The same things were measured in two ways. Each way mixes the same 9 hidden numbers, adds some noise and spreads widely along 6 directions of its own, which tell nothing about the thing.
Some things both ways: the first way, then the second way.
-9 253 -58 98 -191 270 7 95 -121 44 -107 -38 102 -208 -284 41 -184 179
 201 -2 -184 -62 194 161 210
-53 -284 -89 -77 -64 -164 61 87 -221 63 38 43 -148 -92 -46 187 -44 -197
 -87 -56 -104 222 -40

127 -101 123 117 130 128 -61 -56 231 46 -122 268 -41 -79 177 -120 284 29
 -135 178 187 -65 23 -57 -35
-131 -89 -376 -362 87 206 321 -418 -224 12 233 -347 -509 -99 -139 252
 -378 351 14 -66 -266 266 11

75 27 98 161 -28 86 -62 -120 192 -41 -117 -57 -107 -166 90 -128 66 44
 -190 26 111 54 -44 -53 204
-44 107 350 -17 -392 35 153 -406 402 -166 14 -99 70 -391 -841 -39 2 167
 70 15 -72 -33 261

-146 114 -211 266 -122 384 89 -106 56 104 51 338 2 -158 -145 43 -134 170
 -106 103 168 61 212 394 -44
104 285 178 -169 72 0 -39 -317 5 0 -31 -110 43 255 -291 268 40 221 -52
 -164 143 131 44

-228 -52 -83 297 59 205 120 -80 303 96 177 -199 -59 171 64 11 98 -37
 -155 55 339 267 -164 272 -58
-87 41 120 -306 -25 -58 137 -163 93 223 -147 -31 -249 207 -189 128 -88
 190 206 41 389 -108 -136

-49 6 212 304 87 111 68 -86 219 -58 -342 38 -80 -181 -107 26 147 -184 -9
 39 66 48 -73 118 3
-111 -182 -246 -348 310 87 258 -82 -322 200 244 -187 -605 301 225 311
 -30 95 35 36 -264 145 -324

-6 45 18 40 172 174 363 -172 109 -133 59 511 -100 -78 165 -11 -51 57
 -129 154 -191 -120 -162 70 -46
16 -219 52 281 13 -92 73 177 61 -180 276 45 50 72 10 -157 310 -261 -101
 -42 -596 -86 112

-35 57 -8 154 81 58 14 -105 10 148 48 -118 44 -45 -111 -111 -195 -37 -39
 30 70 -105 -67 -29 61
-206 471 63 -21 -173 -91 -314 -32 -83 44 -69 -5 48 204 -106 -98 86 268
 -325 119 433 -331 -138

-7 -23 -91 12 65 111 1 92 123 63 104 -105 149 160 145 54 229 33 -93 77
 273 11 -50 52 -39
177 188 -149 -14 167 -340 -130 106 -58 10 44 386 49 418 372 228 -6 -232
 -38 -152 -25 14 -274

-132 26 -89 2 26 99 83 5 -128 -11 -122 -138 173 -122 -221 -188 -207 -20
 16 -68 -6 30 -153 65 -82
-66 -180 -60 -170 124 -156 46 -72 -257 53 137 -122 -311 388 160 167 78
 84 -95 -116 -100 57 -277

134 -102 -115 -324 115 30 -125 183 407 -202 125 111 -39 -47 576 76 486
 133 -170 42 169 -170 -201 -193 66
-69 -210 130 -296 -31 170 205 -369 -140 67 -127 -160 -391 58 -419 168 -8
 236 -28 6 -116 -23 -100

14 100 21 -64 70 44 -81 14 159 -102 -60 -254 -42 75 33 -75 -157 -61 -110
 -33 -59 -70 -124 183 104
311 42 236 329 31 -591 -221 248 348 13 -104 392 409 270 29 109 116 -507
 12 -116 84 84 123

271 -147 -26 -103 178 -109 340 -185 -79 2 66 159 -135 -99 205 -160 -123
 -108 -85 252 -173 -294 -165 46 -130
-80 -141 -24 84 -47 -138 -2 282 94 151 198 16 12 25 -46 -191 -169 -277
 94 180 81 33 225

-124 123 -181 175 -61 266 212 -56 64 41 173 196 20 -29 -11 177 -54 118
 -84 83 102 0 39 226 64
-25 343 261 -19 -77 50 -145 -155 -1 -161 54 -4 40 176 -296 113 411 194
 -253 -27 -221 -163 39

-35 -182 40 217 37 118 209 102 292 71 78 22 -114 -107 -37 -141 6 -32 67
 21 -161 133 -111 26 57
-211 -229 -31 -55 -227 64 163 -70 -113 145 8 -62 -141 -138 -190 38 -141
 -154 -3 58 130 -2 -145

105 15 -27 166 -48 274 -26 45 -56 46 -258 14 -113 -295 -59 31 96 46 -29
 140 179 -25 59 158 174
-22 -311 -249 134 -15 22 90 223 24 -135 295 221 174 49 219 -292 -248
 -443 123 -109 -236 -49 64

-72 28 -24 66 26 87 -91 -218 119 35 34 -294 -96 -54 13 3 -167 -22 -138
 65 203 -180 -214 -63 236
-93 137 -123 -10 -46 96 -22 10 -322 -124 326 31 -150 172 -9 -220 110 97
 -244 46 -398 -189 -93

65 -237 -45 -56 -47 142 29 249 375 5 92 -253 -120 174 176 187 207 -78
 -10 141 54 -32 -78 245 155
-173 196 208 12 -109 14 -199 20 70 151 -111 1 128 148 -125 159 129 -113
 -154 115 417 -122 -120

257 -43 -142 -164 -133 70 17 361 -46 -156 -267 127 146 -234 74 23 258 28
 -126 -25 22 57 171 202 4
61 -281 5 97 52 -100 147 -81 92 -112 134 -71 7 70 -55 129 42 -165 26
 -213 -331 176 108

-26 86 73 -5 219 -36 -208 87 188 -163 -284 -368 -108 -174 40 -194 35
 -152 -45 -174 47 35 -290 35 39
159 -104 185 197 -96 -295 -129 0 434 -129 -246 255 327 -48 -269 -105
 -101 -217 -9 -77 113 -103 218

151 -334 -185 -161 -67 -107 262 15 94 88 341 -393 43 212 278 -228 85 1
 -93 165 70 113 -162 134 -165
6 312 -6 131 -28 5 -5 -5 180 -51 128 132 234 -39 -74 43 51 -165 -54 -10
 12 -63 -47

-92 20 -1 284 -60 338 143 0 30 177 -14 270 116 -52 -214 -18 -14 121 71
 137 32 57 167 140 -11
-65 -36 -130 219 125 11 -38 71 -74 21 246 47 17 484 393 -30 63 -322 -133
 -15 -169 -187 -306

-124 16 24 205 -106 245 85 -97 262 30 62 -5 -41 -16 -62 -28 -21 106 37
 75 -21 82 19 178 71
-106 103 56 -54 52 42 49 -46 -114 170 -12 -30 -90 171 -17 124 144 -26
 -108 40 191 -115 -342

24 -87 -190 67 -7 221 253 44 180 64 235 316 -6 2 227 123 219 114 -78 194
 125 -2 48 202 -94
-214 -178 30 245 -123 194 61 86 136 26 25 -88 72 4 -160 -466 -43 -119
 -77 189 34 -416 97

115 268 68 -120 -188 279 -276 -149 32 -79 -125 -18 128 51 110 51 113 328
 -74 170 147 -200 214 63 237
46 -288 0 32 74 -170 244 -19 121 80 116 -45 -175 21 -112 22 -68 -160 133
 -5 -196 106 14

-131 150 -71 158 33 173 224 -41 -84 17 -13 124 173 -72 -164 -36 -88 42
 51 5 -29 50 -14 150 -122
-181 -280 -24 49 -82 -290 28 217 8 168 -103 -17 -126 24 16 -232 -40 -52
 -33 86 314 -199 -116

Other things, the second way, with their names:
<315>: -49 165 83 -59 -215 -202 112 -196 18 -71 53 -78 -46 -202 -384 94 118 233
 -63 -131 -1 69 10
<658>: -2 281 234 -53 -230 -51 -34 -157 167 -73 80 106 187 -44 -316 302 158 -92
 29 -117 44 105 32
<770>: 133 -231 121 168 -80 -162 173 -23 286 21 94 180 -61 134 -199 -109 -101
 -338 205 88 -363 -68 174
<172>: 80 -119 209 80 -70 -106 -73 142 121 -51 87 237 123 231 -152 -190 68 -280
 51 36 -153 -135 118
<761>: 75 -146 227 -50 3 50 205 -205 280 1 91 59 -113 228 -199 245 88 -224 236
 -25 -315 16 -21
<552>: -118 -110 -186 91 -125 115 76 -11 -118 -201 263 85 51 15 90 -72 -16 -196
 -99 -130 -356 -78 -81
<802>: -50 188 -270 40 173 56 -27 165 -235 -1 124 117 -23 68 237 34 92 -67 -257
 3 -172 -89 -141
<49>: 79 186 -127 -93 132 -58 95 -244 -155 -122 106 -102 -153 83 -139 39 22
 331 -180 -149 -249 20 -26
<312>: 5 49 84 78 -146 -268 -74 -42 48 -226 173 -3 52 -58 -194 115 234 34 -174
 -152 -318 110 135
<769>: 236 62 -6 214 5 -172 -210 78 142 -106 79 287 424 42 -36 227 -152 -516
 -99 -132 -151 306 268
<798>: 132 268 -115 -10 150 151 -16 -166 -102 -190 65 73 122 -4 -157 -5 -13 121
 -239 -134 -261 -21 61
<628>: 189 249 131 349 75 -189 -255 133 213 -54 -166 225 440 -158 -199 69 160
 -309 -363 27 18 16 115
<638>: -101 -149 4 -129 -64 -137 91 69 -177 -18 84 33 -146 73 -50 -111 128 61
 -24 -95 -24 -101 -177
<461>: -117 -92 74 -143 -92 15 115 19 -51 -3 82 102 -91 107 -21 94 167 -92 83
 -83 -42 -86 -176
<753>: -178 -197 -147 -152 -69 -193 80 198 -138 264 -21 31 -287 -11 40 53 -171
 -96 49 134 209 34 -40
<67>: -153 547 91 -126 -215 26 -264 -249 33 -382 -42 -35 146 -57 -257 228 364
 517 -362 -229 -52 -160 152
<251>: -72 54 -283 -234 39 -9 113 41 -420 60 247 13 -242 -128 17 196 -61 19
 -127 -41 -176 253 -135
<854>: -215 -234 -99 -350 -183 52 206 -213 -50 115 71 -96 -317 -79 -164 220
 -309 21 188 -23 148 150 -102
<567>: -233 -243 -4 106 -100 -104 -10 190 4 131 -8 -39 -74 266 122 -258 5 -117
 -18 90 220 -313 -90
<814>: -4 133 168 137 -171 -304 -47 0 113 10 -47 63 225 103 -166 -115 79 -45
 -40 -121 334 -112 -77
<652>: 86 142 -181 196 -134 -153 16 21 -114 -277 189 129 147 -355 -236 -119 30
 -12 -278 -131 -479 91 237
<519>: 5 203 68 -185 52 -7 -138 -108 -97 -29 -7 56 -38 61 -134 393 158 30 -215
 -47 -62 139 -78
<15>: 98 -41 -79 -92 174 166 193 -200 -73 70 1 90 -157 68 -107 137 -107 -120
 -26 15 -214 -2 -228
<540>: -64 -120 -2 -45 122 -70 68 88 -69 271 71 -22 -186 338 97 -34 -61 -156 50
 130 177 -77 -233
<671>: -115 -243 102 61 -128 -93 120 -16 7 222 69 -102 -150 92 -177 2 -77 -232
 42 134 78 27 -76
<675>: 2 -219 81 30 -110 -230 93 45 145 128 -6 5 -98 -97 -356 -232 -217 -92 76
 161 69 -11 176
<656>: -309 207 -90 -27 -136 86 23 -75 -161 100 122 -259 -210 -69 -184 -181 14
 297 -244 194 166 -229 -130
<94>: 62 60 -365 -21 38 -48 158 -61 -203 -71 201 57 -147 -70 10 51 -223 16 -70
 -88 -400 155 160
<117>: 48 187 -8 -28 96 -64 -56 -135 -28 -52 4 -129 -145 -287 -385 276 103 170
 -366 90 -313 230 173
<435>: 139 145 -355 28 232 -72 -17 -13 -168 -104 48 109 -56 -76 68 126 -121 37
 -296 -77 -370 120 88
<786>: -16 165 -15 -160 7 -125 -37 24 -135 34 130 107 -41 163 -1 65 23 6 -39
 -58 95 22 -173
<584>: 319 257 83 -107 273 -206 28 -120 96 39 -144 241 -41 170 -116 397 120 -11
 -23 -97 -147 132 -44
<570>: -77 -111 -180 125 0 -246 63 228 -113 72 49 40 -71 90 165 -179 -10 -80
 -78 -9 15 -123 -21
<674>: 89 97 -343 99 -48 -23 2 -303 -345 -335 136 -20 70 -408 -239 13 -145 139
 -531 -243 -450 208 -70
<28>: 43 -410 -203 -339 180 13 276 -113 -291 -43 40 -7 -365 -64 -76 109 -120
 102 5 -185 -321 174 -135
<491>: -182 -164 -215 -101 53 90 131 30 -246 67 134 10 -7 94 273 55 -56 -193
 -41 -163 225 -22 -520
<317>: -40 191 -183 15 134 55 44 11 -86 -102 256 -33 31 -3 48 -44 63 64 -143
 -74 -171 -17 -59
<685>: -52 432 -70 -31 -40 -57 -202 -34 -153 -111 31 153 155 6 2 136 148 79
 -339 -99 104 -84 -242
<116>: -209 -50 -194 -129 8 -120 -11 80 -146 -149 152 -65 -250 -50 127 71 186
 205 -218 -70 -249 -62 -80
<118>: -151 61 -103 -46 -149 -66 90 -76 -387 64 109 -96 -52 106 24 131 61 37
 -151 -195 140 68 -256
<773>: 109 133 365 -96 -163 -269 -42 -55 68 34 36 278 -1 221 -230 345 304 -233
 76 -45 -89 84 -169
<263>: -102 35 -288 -79 -36 99 86 42 -428 -51 468 30 -110 -187 50 131 -20 -202
 -209 -37 -384 274 -227
<23>: 165 95 -152 103 541 -110 -48 262 -169 122 4 75 96 432 408 22 165 -121
 -187 -108 58 -38 -207
<509>: -166 139 -4 56 -132 -101 -201 92 -16 -159 96 83 98 67 10 -206 160 62
 -263 4 29 -296 -134
<697>: 23 -282 159 -190 135 13 195 -197 -106 44 239 -167 -342 187 -178 274 167
 -60 22 -42 -382 228 -217
<313>: -187 95 -190 -400 -13 -121 77 -378 -273 22 103 -302 -490 145 8 517 -28
 457 -139 -167 4 226 -241
<99>: -147 -278 -360 233 -41 -72 135 232 -170 -13 384 -80 8 -268 135 -175 -190
 -349 -140 10 -246 171 3
<852>: 7 -193 -158 -10 -2 -205 -33 132 -188 29 101 107 -17 117 89 -43 -199 -192
 -66 -79 -7 121 -11
<161>: 153 174 -34 -60 24 -201 -96 -109 -177 -245 52 140 59 36 -83 346 201 73
 -261 -308 -383 233 87
<632>: -109 7 -3 -233 -32 40 10 -122 -88 -111 -65 -41 -83 -104 -215 65 76 261
 -143 -119 43 -51 -45
<571>: 191 228 43 109 -12 -49 -49 -184 -107 16 65 38 17 50 -363 108 -78 -56
 -226 47 -289 168 196
<369>: -52 -222 -42 -49 -84 -93 14 139 -32 14 -17 124 85 -284 -151 65 -95 -267
 -55 -39 90 164 2
<453>: -133 62 -28 22 -59 147 -117 -35 -84 -3 80 23 20 140 -86 -235 -75 -23
 -215 130 64 -266 -152
<655>: -106 29 -124 -197 -40 95 -57 41 -270 -99 28 61 -15 -147 -135 -37 -9 120
 -220 -69 -23 -20 -1
<324>: -373 73 -24 -267 -254 8 68 -60 -335 140 25 -185 -305 -134 -220 -67 84
 340 -168 87 360 -168 -334
<280>: -26 -42 -168 244 83 -10 -34 279 -86 -105 367 138 119 164 249 -253 85
 -328 -142 15 -372 -122 -39
<719>: 79 35 -73 -133 -56 -332 173 -68 -67 30 302 -6 -172 -71 -94 477 -5 -108
 116 -167 -273 521 77
<199>: 225 269 70 -143 190 -24 -72 -50 116 -75 91 333 159 382 91 372 69 -211
 120 -181 -150 104 -12
<36>: -185 -113 -164 -187 -12 -77 83 51 -275 80 25 -13 -213 54 109 71 10 75
 -83 -85 143 -35 -283
<279>: 60 158 64 111 68 -51 -38 -21 92 -23 42 92 124 177 -91 -146 55 -54 -114
 19 23 -198 -106
<591>: -177 8 2 74 -140 118 13 -79 -24 33 18 -13 -79 1 -137 -23 23 -79 -164 133
 -53 -207 -117
<424>: -217 25 69 181 -179 -57 -149 111 114 128 78 -21 160 286 26 -307 -119
 -194 -35 138 430 -296 -83
<358>: -239 -131 -157 -208 18 -70 23 133 -332 81 -82 -125 -273 3 23 -104 61 296
 -199 -12 183 -150 -108
<407>: -171 -101 -135 -111 -53 -105 24 88 -271 188 -152 54 -178 143 73 -138 -90
 66 -106 28 362 -238 -271
<823>: -41 -57 -59 -220 0 -114 129 6 -162 73 90 40 -293 95 2 322 61 -3 51 -57
 -205 165 9
<189>: 14 97 18 -91 45 -103 -33 -98 -127 62 -111 69 -75 168 -32 264 103 21 -159
 -83 75 0 -214
<626>: -8 -133 -10 -126 -34 -283 201 -28 -37 177 -138 -20 -197 -81 -205 53 -90
 82 80 -49 240 71 -72
<434>: 51 29 21 50 301 -93 12 147 72 142 27 114 -152 411 221 86 196 -168 -32
 116 -139 -178 -183
<817>: -4 102 3 32 -84 -159 -176 95 72 -168 22 153 115 -65 -184 -266 5 81 -188
 24 -48 -189 143
<592>: -10 -185 43 206 -271 -168 41 30 67 -64 200 128 212 21 -137 -220 -155
 -368 49 -84 -33 -4 21
<60>: -100 134 -50 -93 252 150 1 39 -87 212 -36 -40 -201 268 50 -62 45 85 -138
 221 138 -278 -250
<65>: -85 -61 -166 217 -130 -133 -47 119 114 -247 -1 114 189 -262 -82 -400 -59
 6 -205 -49 -93 -267 133
<390>: -49 157 -24 -24 274 14 -62 -47 -59 116 48 -155 -207 205 -12 57 105 136
 -269 178 -32 -104 -192
<494>: -136 243 182 -78 -109 -34 -140 -158 3 -62 74 -97 -61 112 -233 97 243 201
 -248 38 25 -125 -135
<297>: -126 91 -152 -212 -274 -24 -35 -263 -123 -343 150 -132 2 -410 -393 122
 -128 355 -222 -245 -186 254 288
<603>: 24 -461 -48 29 36 -175 270 187 181 89 57 64 -83 -234 -95 65 -125 -371
 230 -6 -169 212 170
<618>: -185 -280 -128 46 -47 135 114 34 -163 13 145 -76 -177 188 63 -178 -36
 -98 -62 48 -230 -187 -19
<810>: -152 322 -149 58 -13 -38 -149 76 -283 100 -27 47 38 89 48 -314 -4 142
 -377 109 392 -359 -400

Some of these things the first way, each followed by its name:
33 145 4 174 166 53 154 81 35 -117 -219 380 -82 -424 -91 -103 -106 -79
 -69 -132 -211 -14 -41 43 13
<161>
-9 -114 -343 81 -63 62 272 66 55 234 482 -48 187 222 138 -4 58 84 -145
 118 260 141 77 252 -206
<94>
341 -127 -110 -124 -82 -24 55 200 -145 3 -131 214 90 -380 77 -157 92 70
 -129 49 -34 -121 111 -183 92
<592>
11 98 -9 -38 16 19 137 -200 -45 -21 -35 128 196 -90 -2 -64 33 43 103 131
 -24 -195 25 58 -244
<390>
-120 -136 15 198 82 -6 188 186 522 -118 -93 -97 -171 -81 -23 154 137
 -331 49 -89 -113 135 -135 430 -115
<628>
16 -111 259 98 263 113 -69 77 301 -32 -211 138 0 62 56 -155 144 -114
 -159 28 36 -4 -172 -159 68
<313>
99 201 -15 182 -60 -63 -122 182 34 -15 -314 -164 123 -310 -179 38 138
 -137 40 -160 87 53 216 207 -20
<435>
315 214 251 -197 -39 154 -281 -54 162 -257 -332 -82 -174 -90 272 26 189
 152 -50 160 -113 -271 57 39 364
<603>
112 158 16 307 -196 203 17 242 56 94 -177 235 157 -282 -168 194 274 97
 98 6 44 64 399 69 169
<591>
-178 35 -97 305 17 205 212 25 195 66 98 68 30 96 -93 108 -36 -66 -139 7
 129 182 2 344 -45
<570>
-151 -25 -29 285 13 162 293 -13 219 28 129 14 -61 -9 -34 97 -22 -47 -58
 16 1 137 -138 101 102
<773>
60 -338 -116 78 54 165 322 201 406 11 224 577 -108 -61 218 -17 132 14
 -256 101 -79 72 -31 58 -9
<118>
26 162 13 113 -226 287 -72 -71 -4 34 -75 33 102 -126 -95 110 5 224 -2
 106 86 -106 168 -37 323
<324>
-33 42 58 251 -92 189 241 -199 -47 145 81 -51 23 93 -241 -198 -399 45
 -47 128 -151 74 53 210 84
<719>
126 -116 32 -99 100 -174 -28 -32 293 -119 -12 -156 -88 -238 302 -279 239
 -21 1 -28 -25 -30 -216 -182 -95
<15>
173 -64 -73 -126 4 9 219 127 -75 -114 -121 26 -35 -342 49 -101 41 -5 174
 56 -265 -114 -95 61 -48
<369>
-88 24 -6 90 -94 207 -258 -6 141 78 -131 -417 -29 -98 -102 96 37 13 65
 52 279 -107 -48 62 240
<453>
189 13 -181 -120 -129 38 120 266 -102 -32 -66 -21 162 -197 27 125 206 43
 114 44 -21 -86 132 139 -14
<519>
-32 -115 -35 197 -6 394 59 2 205 178 90 281 -29 110 24 191 115 82 -106
 290 252 -90 106 169 115
<424>
-23 144 -81 109 25 243 182 1 93 28 129 504 107 -123 56 10 102 226 36 81
 -77 -49 132 35 -63
<189>
-157 165 -186 -63 -35 275 144 -324 61 -77 148 210 -27 -6 61 -47 -199 216
 3 185 -23 -132 -13 449 -236
<23>
-102 17 -207 216 -164 163 101 126 172 79 119 -116 77 18 -84 211 23 -35
 -138 -32 221 169 112 341 72
<652>
87 39 53 271 -7 -97 -109 187 215 -35 -269 -337 -2 -176 -35 48 220 -248
 -188 -174 249 199 15 93 157
<770>
449 -47 153 -146 104 -202 -24 128 69 -228 -324 84 -75 -375 338 -241 341
 -46 -162 -17 -106 -77 -64 -261 91
<761>
-44 46 -153 108 -201 265 37 103 2 125 71 -79 176 -7 -94 149 100 160 64
 95 172 29 172 176 87
<685>
9 -117 -95 32 97 157 179 25 127 121 174 -2 -169 -13 -9 -122 -212 -2 100
 151 -187 -119 -95 251 -38
<769>
155 -106 -100 -77 10 -47 86 84 60 -85 -54 114 38 -187 120 -189 14 -20
 -251 -34 2 27 -53 -14 -26
<814>
-70 112 -12 117 109 -43 300 -211 -29 -17 61 -57 77 -40 -23 -182 -105 -46
 59 25 -103 40 -140 141 -261
<434>
-134 36 -348 68 -119 275 221 69 -66 78 163 -54 39 -129 -44 205 5 108 91
 93 170 14 -12 337 -36
<655>
5 75 -208 -9 -103 221 129 70 -69 -78 -39 198 142 -170 70 181 178 141
 -123 54 199 -11 38 100 54
<638>
123 224 176 211 152 290 -63 -273 129 -33 -174 365 -314 -268 162 -45 36
 159 -87 224 8 -227 22 15 214
<199>
66 48 37 6 94 122 58 -51 204 -31 131 -67 -127 130 212 -3 -10 46 -127 119
 -29 -97 -128 54 183
<823>
134 -83 99 110 46 51 162 32 203 -18 -67 338 -51 -194 37 -71 51 -25 -37
 79 -180 -95 31 -53 41
<671>
-72 257 -10 153 -119 252 19 -26 -184 16 -180 -64 143 -102 -326 -11 -286
 87 -18 -22 -31 7 103 177 190
<312>
36 316 -46 35 6 155 27 -194 146 -75 120 370 88 -40 261 58 205 269 -69
 114 75 -124 158 89 -79
<584>
16 87 -62 45 21 307 62 58 55 40 65 272 69 53 85 131 103 166 -81 163 101
 -90 83 105 93
<567>
-47 111 -9 114 -161 148 -208 -81 131 47 -108 -115 95 -160 -96 66 48 82
 -14 20 224 -110 118 1 159
<810>
71 43 -51 -55 70 -43 -91 150 19 -111 -210 -307 66 -147 70 -64 147 -101
 -100 -106 170 50 -141 37 20
<65>
10 119 -57 -151 32 153 -2 -157 -215 20 36 -163 133 -6 20 -135 -145 189
 33 136 48 -229 -154 -122 77
<509>
